The rows are grouped in 4 ways, from coarse to fine. Each group lies inside one group of the grouping before and may be the whole of it. The rows also spread widely along 15 directions, which tell nothing about the answers.
(in the rows, 128 means zero)
Some rows, each with its group in each grouping after it:
[124 159  90 105 122 125 155 123 101  84  99 155 147 159 106 116 133 197
 189 160 144 110 206 138 101  75 125  97 137] => Niron q_191 q_983 q_262
[ 88 128 108 112 133 118 140 116 101  94 111  92 104 143 109 123 132 149
 142 132 138 105 160 128 102 105 137 119 120] => Niron q_191 q_211 q_6
[102 128 107 134 101  93 142 127  89 127  86 119  97 186  93 115 143 143
 110 110 133 115 153  94 108 113  83 104 114] => Niron q_191 q_983 q_307
[142 119 146 155 117 160  94 165 111 132 152 133 148  72 142 126 118 141
 137 115 152 177 152 123 153 154 127 144 150] => vus q_860 q_893 q_628
[116 121 100 132 159 121 170 108 144 118 126 119  96 139  99 149 124 132
 154 140  98 137  95 182 122 139 144 121  90] => vus q_860 q_893 q_407
[138 153 126 131 125 156 142 131 122 126 144 142 146 137 130 111 144 145
 127 125 140 161 150 145 149 135 109 132 140] => Niron q_191 q_254 q_945
[ 89 167  82  82 126 131 174 126  91  62 119 108  95 190  93 131 138 137
 149 112 113  89 207 180  84 104 168  85  97] => Niron q_45 q_500 q_969
[151 136  99 129  93 150 103 102 139  17 136 176 100 100  55 102  89 128
 146 137 120 147 153 148 128 127 119 116 174] => vus q_860 q_665 q_159
[106 144 121 119 100 128 101 134 112  87 152 133 123 152 102 111 152 117
 110 122 120 161 102 156 160 113 101 123 163] => Niron q_543 q_398 q_810
[139 106 109 199  85 140 140  95 109  84  89 183 105 122  86  86 109 157
  75 124 109 178 156 110 121 159  77  99 131] => Niron q_45 q_500 q_949
[124 193 111  75 114  97 193 157 117 156 113 141 176 137 189 130 119 147
 119 109 117  76 112 170 118  73 144 130 121] => Niron q_906 q_381 q_717
[134  86 145 180 137 152 111 123 139 142 156 130 129 104 143 138 126 117
  81 112 134 167 103 129 150 178 141 121 142] => Riru q_831 q_336 q_854
[132 136 121 143 117 137 127 142 131  90 125 144 112 123  92  98 115 115
 121 141 137 148 181  94 132 143 122 118 129] => Niron q_906 q_381 q_138
[135  95 145 144  93 122  94  69 152 137 115 124 147 143 159 153 148 130
 118 138  87  87  74 140  82 108 148 127 132] => Niron q_45 q_725 q_513
[125 136  98 126 155 150 181 111 107 116 126 132  69 148  83 143 125 143
 141 118 115 134 130 173 144 140 153 101  87] => Niron q_191 q_254 q_748
[ 58  94 134 162 114 113  89 126 100 146 121  90 127 136 132 110 175 155
 123 149 110 188  64 113 137 106 123 114 145] => Niron q_45 q_86 q_599
[117 133 147 123 152 103 144 157 131 198  91 114 147 101 143  97 134 145
 160 142 132 127 134  59 129 112 135 125 143] => vus q_907 q_894 q_3
[ 68 112  89 105 152 109 151 123 105  90  95  91  83 154  25  56 142 153
 185 112 121 153 162 118 109 125 117  73 150] => Riru q_558 q_750 q_431
[130 120  94 164 160  98 143 131 145 109 124 157  98 140  64 138 112 122
 135 173 156 155 160  83 157 147  71 123 138] => vus q_199 q_648 q_93
[114  81 149 180 175 132 128 120 152 181 142 100  98  72 115 122 119 118
 110 138 133 197  48 105 180 185 105 165 120] => vus q_199 q_459 q_270
[146 119 115 137 128 149 114 130 142 119 166 126 121 157 117 177 138  96
 143 123 129 150 115 203 132 154 139 133 101] => Riru q_831 q_355 q_384
[137 147 111 118 109 134 137 141 134 111 129 140 149 157 137 146 131 112
 145 124 118 123 158 175  94 126 151 116 108] => Riru q_831 q_355 q_921
[ 97 148  95 127 105  62 158 151  97 162 100 148 129 201 122 170 155 139
 118 134 104 121  78 148 128  81  90  99 113] => vus q_199 q_648 q_93
[139  92 142 169  94 119 114  95 134 147 115 157 144 123 137 129 126 137
  74 109 100 121  59 120 126 133 122 107 153] => Niron q_906 q_381 q_138
[150 154 127  98 137 156 139 113 154 104 137 114 114 113 143 128 106 119
 166 160 138 116 158 159 104 128 141 177  78] => Riru q_831 q_355 q_921
[ 96 139 114 129 137  93 151 130 120 135 133  84  80 197 175 208 139 112
 114 187 147  93 136 151  93 107 115 180   5] => Riru q_831 q_355 q_921
[109 132 131 116 147 113 140 135 134 149 122  92 123 145 151 156 141 130
 162 151 121  99 140 130  97 112 159 142  83] => vus q_860 q_893 q_407
[103 111 106 114 115 103 126 135 145 117 112  99 161 144 129 142 138 124
 178 113 101 101 134 181  54 112 183 105 124] => Riru q_558 q_750 q_431
[108 106 108 156 116  90 117 146 152 125 123 110 175  98 167 162 112 134
 144 147 134 133 115 157  84 121 135 155 124] => vus q_860 q_665 q_159
[101 112  35 159 127 100 180 133  94  59 107 151  81 169  22 140 109 140
 132  92 114 161 152 202 128 154 107  50 127] => Niron q_45 q_500 q_969
[143 140 136 111 121 167 126 138  97 119 132 137 125 113 114 113 122 145
 139  89 126 124 161 146 135 135 154 110 142] => Niron q_543 q_398 q_810
[153 124 117 139  90 122  88 147 122 114 148 136 146 111 145 182 110 124
 138 121 152 116 107 168 135 114 130 149 141] => Niron q_191 q_254 q_945
[124 151 113 130 153 108 168 158 112 165 142 136 147 143 145 140 133 155
 119 135 168 133 130 131 168 121  89 133 128] => Niron q_906 q_381 q_138
[ 68 129 113 104 194 124 195 114 123 140 107  62 116 117 113  62 129 166
 146 110 139 132 176 107  95 147 122 133 119] => vus q_860 q_665 q_159
[114 102 122 170 145 113 150  99 140 132 107 139 152  70 163 124 104 176
 105 164 132 135  94 114 128 121 131 133 147] => Niron q_191 q_211 q_6
[130 152 110 121 147 141 203 136 123 129  92 116 112 142 141 143 114 129
 137 121 115  87 221 145  64 143 189 112  51] => Niron q_191 q_211 q_6
[ 74 102 133 155 136 136  99 132 122 126 136  95 155 158 109  96 191 142
 153 140 116 204 140 122 119 143 117 108 153] => vus q_860 q_893 q_628
[143 115 121 168 134 141 119 109 132 119 147 152 129 138 128 163 137 145
 122 157 146 145 132 136 146 136 121 129 126] => Niron q_191 q_254 q_748
[120 154 130  90 119 171 138 126 116 111 144 117 137 133 123  90 145 134
 144 100 111 157 133 181 128 128 146 121 134] => Riru q_831 q_355 q_384
[140 151 135 112 118 107 120 108 125 112 158 147 114 172 153 181 130 121
  91 144 140  60 118 125 138  96 114 141 130] => vus q_860 q_893 q_407
[133 138 109 148 143 104 134 172 120 108 130 164 140  69 131 134  83 152
 128 157 183 126 167  80 172 114 135 115 180] => Niron q_191 q_254 q_945

New rows. What belongs after each?
[144 164 140 116 194 118 182 176 171 211 136 136 155 136 133 122 139  81
 129 117 134 118 164  76 156 163 148 109 151] => vus q_199 q_648 q_93
[107 134 112 142 138 113 130 139 114 125 146 130 120 129 141 155 131 144
 120 158 144 138 110 139 157 109 126 127 135] => Niron q_45 q_86 q_599
[167 164 139 113 136 145 131 151 134 143 147 141 102  99 140 142 104 108
 136 143 146 107 145 113 161 126 146 150 117] => Niron q_45 q_86 q_599
[ 84 128 125 133 148 135 154 139 126 108 130 105 152 100 127  82 121 133
 103 103 133 164 168 118 115 161 137 125 156] => vus q_199 q_459 q_270
[116 104 133 127 172 129 142 124 130 183 118  75 127  97 126 109 129 149
 162 111 155 127 127 102 130 146 131 145 129] => Niron q_191 q_254 q_748
[141 142 120 122 138  99 121 202 150 156 135 119 125 124 105 141 123  81
 180 136 154 131 159 112 140 134 138 128 127] => Riru q_558 q_750 q_431
[ 90 115 166 103 109 147  71 136  64 112 129  79 101  89 144 123 116 162
 134 116 161  96 160  70 116  99 158 150 137] => vus q_199 q_459 q_270
[ 83  92 105 114 144 134 120  62 122  76 120  92 122 190  44  88 165 150
 161 104 118 130 165 137  78 142 104  92 165] => vus q_199 q_459 q_270
[ 99 126 121 145 137 138 149 156 130 138 134  98 155 131 137  93 143 118
 113 106 136 194 162 146 116 171 115 132 117] => Riru q_831 q_355 q_384
[148 139 146 142 120 132 127 139 153 161 121 147 140 151 121 113 148  98
 119 116 106 131 150  94 116 147 133 107 140] => vus q_860 q_665 q_159
[ 96 105 130 136 133 114 158 146 124 155 106  71  71  92 147 132  96 100
  99 101 106 128  85 138 109 152 175 142  60] => Riru q_831 q_336 q_854
[150 143 163 104  86 154  88 133 137 169 145 110 139 141 151 142 162  94
 142 103  85 130  52 184 133 116 148 155 113] => Niron q_543 q_398 q_810
[143 122 108 119 121 136 160  81 128 117 113 117  72 140  85 125 108 124
 116  84 108 109  94 169 118 149 112 136  96] => Niron q_191 q_983 q_307
[101 112 141 148 147 110 138 142 137 166 125 103 109 140 128 120 148 115
 117 138 123 143 118  99 125 142 134 122 109] => Riru q_558 q_750 q_431
[126 131 155 118 149 128 121  84 123 135 151 134 117 143 159 144 143 142
  83 144 141  60 122  80 148 103 139 116 166] => Niron q_45 q_725 q_513
[159 143 107 125 127  95 153 167 132 191  90 134 148 100 109 103 107 144
 181 115 157 138 127 105 147 122  77 143 139] => Niron q_191 q_254 q_748
[106 107  96  98 177 126 181  93 125 122 111  71  66 113  82 107  94 143
 163 104 134 113 123 163 106 151 125 142  81] => Riru q_831 q_355 q_384
[150 122 144 163 108 144 118 118 131 135 134 168 135 132 151 157 132 130
  93 143 108 124 104 128 137 127 156 111 122] => Niron q_906 q_381 q_717
[ 90 148 151 107 158 134 143 109 140 154 162  88 140 177 181 149 184 129
 119 154 109 122  95 158 124 111 147 152  99] => vus q_860 q_893 q_407
[ 85 140 100 113 165 104 175 138 102 138 126 140 158 152 125 143 145 175
 146 126 126 125 120 159 139 100 148  77 161] => vus q_199 q_459 q_270
[122 160 182 113 149 130 134 140 198 207 132  84 165 123 190  84 172  77
 127 163 101 148 101  92 126 136 138 186 105] => Niron q_543 q_398 q_810
[125 128 144 128 120 142 131 102 172 155 110 101 174 160 163 125 172 118
 160 145  85 124 131 150  61 124 176 132  99] => Niron q_191 q_254 q_945
[146 135 101 138 104 130 128 139 141  96 136 156 156 140 122 173 118 111
 139 121 112 129 150 184  98 138 145 120 128] => vus q_199 q_648 q_93
[141 150 121 136 156 136 194  79 109 125 140 207  76 132 101 125 104 158
  37 115 107 122  64 124 205 134  95  91 162] => vus q_199 q_648 q_93
[165 151  97 125 115 121 128 177 128  84 148 175 140 104 112 149  77 103
 128 110 168 116 187 143 148 138 134 110 164] => Riru q_831 q_355 q_384
[186 123 133 122 164 189 145  56 129 113 132 185  96 133  90 144 122 182
 169 148 113  89 142 153 142 125 161  93 128] => Niron q_543 q_398 q_810
[182 148 117 154 103  80 128 183 156 157 122 202 143 120 125 171  97  90
 119 150 135 108 101 103 171 114 126 106 149] => Niron q_906 q_381 q_138
[109 126 123 114 112 120 143 123  76 155  97 112 120 179 120 108 147 162
 123  85 136 112 152 119 101 118  88 108 114] => Riru q_831 q_355 q_921
[120 137 134 153 153 102 134 179 153 205 113 110 128  96 117  79 140 114
 159 167 144 203 100  65 183 137  80 153 136] => Niron q_45 q_86 q_599
[128 117 132 141  99 118 122 112 123 174  95 105 158 140 160 128 148 164
 153 136 121 121 118 134  86 106 100 152  97] => Niron q_45 q_500 q_969
[126 160 112 111 121 107 143 154 159  94 133 135 138 108 119 109 107  93
 132 130 114 135 132 139 131 127 139 133 149] => vus q_860 q_893 q_407
[ 99 123  93 155 157  87 160 161 156 128 127 139 140  88 107 117 106 119
 127 134 121 178  83 142 158 142 128 107 168] => vus q_860 q_665 q_159
[125 132 131 100 136 141 110 124 137 138 151  76 101 175 101 121 160  94
 166 125 144 142 139 147 124 142  94 163  94] => Riru q_831 q_355 q_384
[117  80 122 116 133 129  99 115 108 115 107  91  98  73  92 111  85 149
 168  93 143 102 117 115 110 131 153 117 153] => Riru q_831 q_355 q_921
[ 75 125  90 120 145  87 204 121 113 148  75  77  79 141  99 108 123 136
 132 108  95 130  88 157 102 124 125 120  72] => Niron q_191 q_211 q_6
[183 129 171 165  82 149 105 150 141 234 122 160 181 123 173 126 157 121
 115 108  99 168  50 131 155 138 109 142 126] => Niron q_906 q_381 q_717
[123 140 159  86 126 128  82 132 115 140 171  93 132 169 159 154 151  98
 111 106 167  59 146 103 129 110 135 140 154] => Riru q_831 q_355 q_921
[184 156 121  82 181 142 172  93 129 166 135 148  66 156  82 132 119 156
 184 149 158  86 120 125 181 110  85 134 108] => Riru q_831 q_336 q_854
[116 159 121 134 149 104 173 119 134 159 119 155 157 200 124  94 176 156
 113 167 140 142 152  87 146 110  61 110 139] => Niron q_906 q_381 q_138
[133 151 117 104 146 159  85 173 115 104 184 114 156 150 103 147 163 119
 199 129 181 136 209 151 158 126 140 116 178] => Niron q_45 q_500 q_949
[146 157 123  94 130 171 155 114 103 152 134 124 157 126 148 123 143 189
 173 105 134 133 119 197 134 110 123 144 123] => Niron q_191 q_983 q_307
[131 123 114 142 148 133 179  76 132 110 127 158 172 132 166 149 107 173
  75 111 131  82 172 147  80 144 130 119 142] => vus q_199 q_648 q_93
[ 99 123 142 129 100 122 100  99 158 117 132  98 132 154 128 105 166  94
 117 142  86 160  77 138 106 124 116 154 129] => vus q_907 q_894 q_3
[ 96 112 140 149 106 108 102 100 128  97 114 123  55 143 100 127 130 107
  91 164  94 124  91  80 121 113 133 123 108] => vus q_860 q_665 q_159
[166 131 128 145 120 173 130 114 131 103 150 175 145 106 124 104 111 147
 109 113 139 162 147 149 154 154 114 117 163] => Riru q_831 q_336 q_854
[136 111 134 127 151 132 134  89 122 147 138 122 113 158 136 155 131 143
 116 122 144  85 123 130 122 133 120 125 117] => Riru q_831 q_355 q_921
[147 125 139 140 155 132 146 139 142 189 133 100 123 112 150 142 120 115
 124 113 148 111 137 115 134 160 125 155 101] => Niron q_45 q_500 q_969
[190 145 128 185 101 111 135 195 156 186 112 197 137  74 128 143  97  90
 120 148 125 184  79 110 196 145 111 128 136] => Niron q_191 q_211 q_6
[117  83 120 151 147 119 157 141 111 186 104  93 149  67 135 117  99 164
 134  54 124 146  86 157 117 169 131 125 136] => vus q_860 q_893 q_407
[138 129 107 147 145 147 188  86 178 113 124 121 118  70 122  75  87 120
  99 115 101 177  92 176 125 182 105 171 111] => Niron q_45 q_86 q_599
[117 168 109  97 134 100 165 138 141 145 112 120 105 141 110 104 138 115
 156 152 108 134  95 135 151  98 109 132 120] => Niron q_45 q_725 q_513
[125 131 132 149 102 130 131 150 129 141 132 123 143 113 152 127 128 119
 104 109 111 171  97 158 129 147 111 154 111] => vus q_860 q_893 q_407
[ 95 144 107  98 161 120 188  90 113 139 116 119  82 171  82 113 146 156
 142 130  99 139  72 166 146 113 102 117 103] => vus q_199 q_459 q_270
[ 99 129 108 126 155  90 148 150 124 123 110 115  85 106 101 123 106 131
 143 155 136 127 117 106 152 113 129 127 120] => Niron q_543 q_398 q_810
[151 126 145 115 140 150 109 138  96 164 144 126 107 121 138 190 122 148
 160 126 149  87 132 126 143 115 155 137 112] => vus q_199 q_648 q_93
[ 99 163 121 108 138  86 158 126 110 122  92 139 117 170 129 113 140 159
 134 183 142  88 192  52 108  74 108 116 123] => vus q_907 q_894 q_3
[107 170 113 117 145  94 171 128 141 130 122 139 120 214 133 158 168 105
 114 174 115  89 154 119 120  95 143  96 106] => Niron q_191 q_211 q_6
[ 82 105 118  97 118 145  84 113 115  62 148  64 158  99 100  77 135 151
 170  84 138 149 143 162  99 131 126 139 194] => vus q_860 q_893 q_407
[128 134 113 116 146 137 155 113 121 137 126 122 152 117 109  87 132 179
 164 108 135 160 122 157 139 133  77 138 152] => vus q_860 q_893 q_407
[162 166 133 117 124 157 154 140 131 122 157 162 116 131 153 153 111 105
  99 123 129 122 143 166 147 140 149 136  97] => Riru q_831 q_355 q_384
[111 120 138 141 100 130 116  90 121 117 120 128  92 158 118 136 142 120
  88 136  91 133  89 122 114 124 114 136 105] => vus q_199 q_648 q_93
[131 124 121 142  90 127 145 101 110 122  98 122 166 140 163 110 124 173
 102 107 135 119 174 148  64 131  72 166  98] => Niron q_543 q_398 q_810
[123 133 115 143 141 105 159 121 132 119 114 125  75 128 101 123 106 109
  93 140 141 116 135  90 145 139 103 133 113] => Niron q_191 q_211 q_6
[111 117 159 124 101 123  81 133 126 162 134  95 182 127 185 142 161 134
 139 125 123 120 102 129  98 103 143 153 145] => vus q_907 q_894 q_3
[106 165  94 105 110  79 151 138 123  86 125 149 160 115 162 135 100 148
 102 139 140  79 131 140 126  74 131 119 171] => Niron q_45 q_500 q_969
[123 140 101 107 105 122 119 106 112  63 137 130 131 146 127 135 111 148
 129 133 155 103 160 160 102 104  95 144 133] => Riru q_831 q_355 q_921
[136 162 131  90 109 133 175 119 111 158 105 132 146 138 148  77 123 148
 104  74 115 112 128 143 111 121 100 128 126] => Riru q_831 q_355 q_384
[144 154 120 108 127  96 155 155 135 168  87 119 110 110 132 133 103 128
 173 146 136  93 128 102 121  99 133 150  90] => Niron q_191 q_983 q_307
[129 133 117 129  87 102 109 142 148 106 112 122  95 126 107 140 111  84
 140 154 103 126  88 136 119 109 136 148  92] => Niron q_906 q_381 q_717
[101 119 124 152 104 119 111 124 122  98 127 139 106 175 116 177 151 109
 118 162  94 138 117 146 107 116 161 105  95] => vus q_199 q_459 q_270
[ 99 140 107 148  92 128 108 158 103  80 131 129 137 153 127 134 146 128
 124 144 131 161 182 141 109 117 135 113 126] => Niron q_45 q_86 q_599
[100 109 133 112 147  95 114 115 169 128 121  74 142 121 123 109 131 102
 154 124 120  94 127 100  86 130 147 138 153] => vus q_860 q_893 q_407
[166 172 135  83 118 143 194 138 102 191  91 147 100 140 113 116 111 130
 136  63  92  93 118 147 125 130 136 116  88] => vus q_199 q_459 q_270
[143 149 124 126 119 168 158 136 126 130 105 125 130 115 129 105 124 138
 157 117 108 139 190 148  94 145 162 124  89] => Niron q_45 q_500 q_969
[101 119 104 148 136 126 133 176 141  99 113 108 100  76  79 115  98  94
 161 136 114 191 152 127 122 163 160 129 112] => vus q_199 q_648 q_93
[155 150 113 115 137 128 153 155 125 154 160 119  99 186 100 150 133  73
 105  74 155 126 151 161 152 174  81 136 101] => Riru q_831 q_355 q_384
[ 98 109 147 114 152 148 130  77 139 104 129  81 105  83 140 101 116 151
 134 137 108 114 104 127 103 128 164 155 120] => vus q_860 q_893 q_407
[165 125 130 155 100 138 127 127 129 161 118 165 148 115 129 130 127 137
 120 103 116 146  92 141 147 137 121 116 147] => Niron q_191 q_254 q_748
[139 149 120 118 106 153 122  90 155  79 125 135 136 166 121 129 153 130
 165 170 109 125 166 157  85 111 141 139 104] => Niron q_191 q_983 q_307
[148 141 112 133 134 130 128 141 115 144 143 161 144 195  92 160 160 132
 147 124 145 133 168 133 143 133  88 100 150] => vus q_199 q_648 q_93
[116 120 151 132 148 130 143 110 168 141 127  92 107  52 145  78  94 113
 100 142 123 144  73  95 144 148 132 181 118] => Niron q_906 q_381 q_138
[ 92 149 111  88 161 116 180  76 109 113 128 111 109 192 126 129 152 165
 108 122 133  65 141 137 114  98 127 107 128] => Niron q_191 q_983 q_307
[155 146 105 127 106  62 134 184 141 159  95 144 147 114 120 142  85 101
 140 121 162  94 160  77 118 120  75 151 142] => vus q_199 q_648 q_93
[108 146 125 104 123 154 140 152 109  94 137 102 104 100 138 116 103 114
 123 106 127 137 154 159 116 139 174 136 101] => Riru q_831 q_355 q_921
[158 169 138  72 100 165 151  91  85 113 128 166 123 141 116  93 121 168
 109  54 103  75 128 154 133 106 128  96 172] => vus q_860 q_893 q_407
[113 147 138 125 152 137 140 117 131 125 138 118 111 126 131 102 138 136
 116 155 140 128 152  90 148 125 127 131 135] => Niron q_45 q_500 q_969
[110 107 111 140 153  71 130 139 113 123 132 136 116 110 125 163  92 147
 101 138 177  68 121  77 157 105 129 105 171] => Niron q_906 q_381 q_138
[ 87 124 121 136 104 102 128 155 113  92 105 113  96 131 131 127 107  95
  88 121 114 112 159  99  91 128 173 102 107] => Riru q_831 q_355 q_921
[168 158 116 114 129 127 138 134 138 149 145 155 125 159 116 173 129 117
 153 140 137 116 120 158 148 120  92 152 112] => vus q_199 q_648 q_93
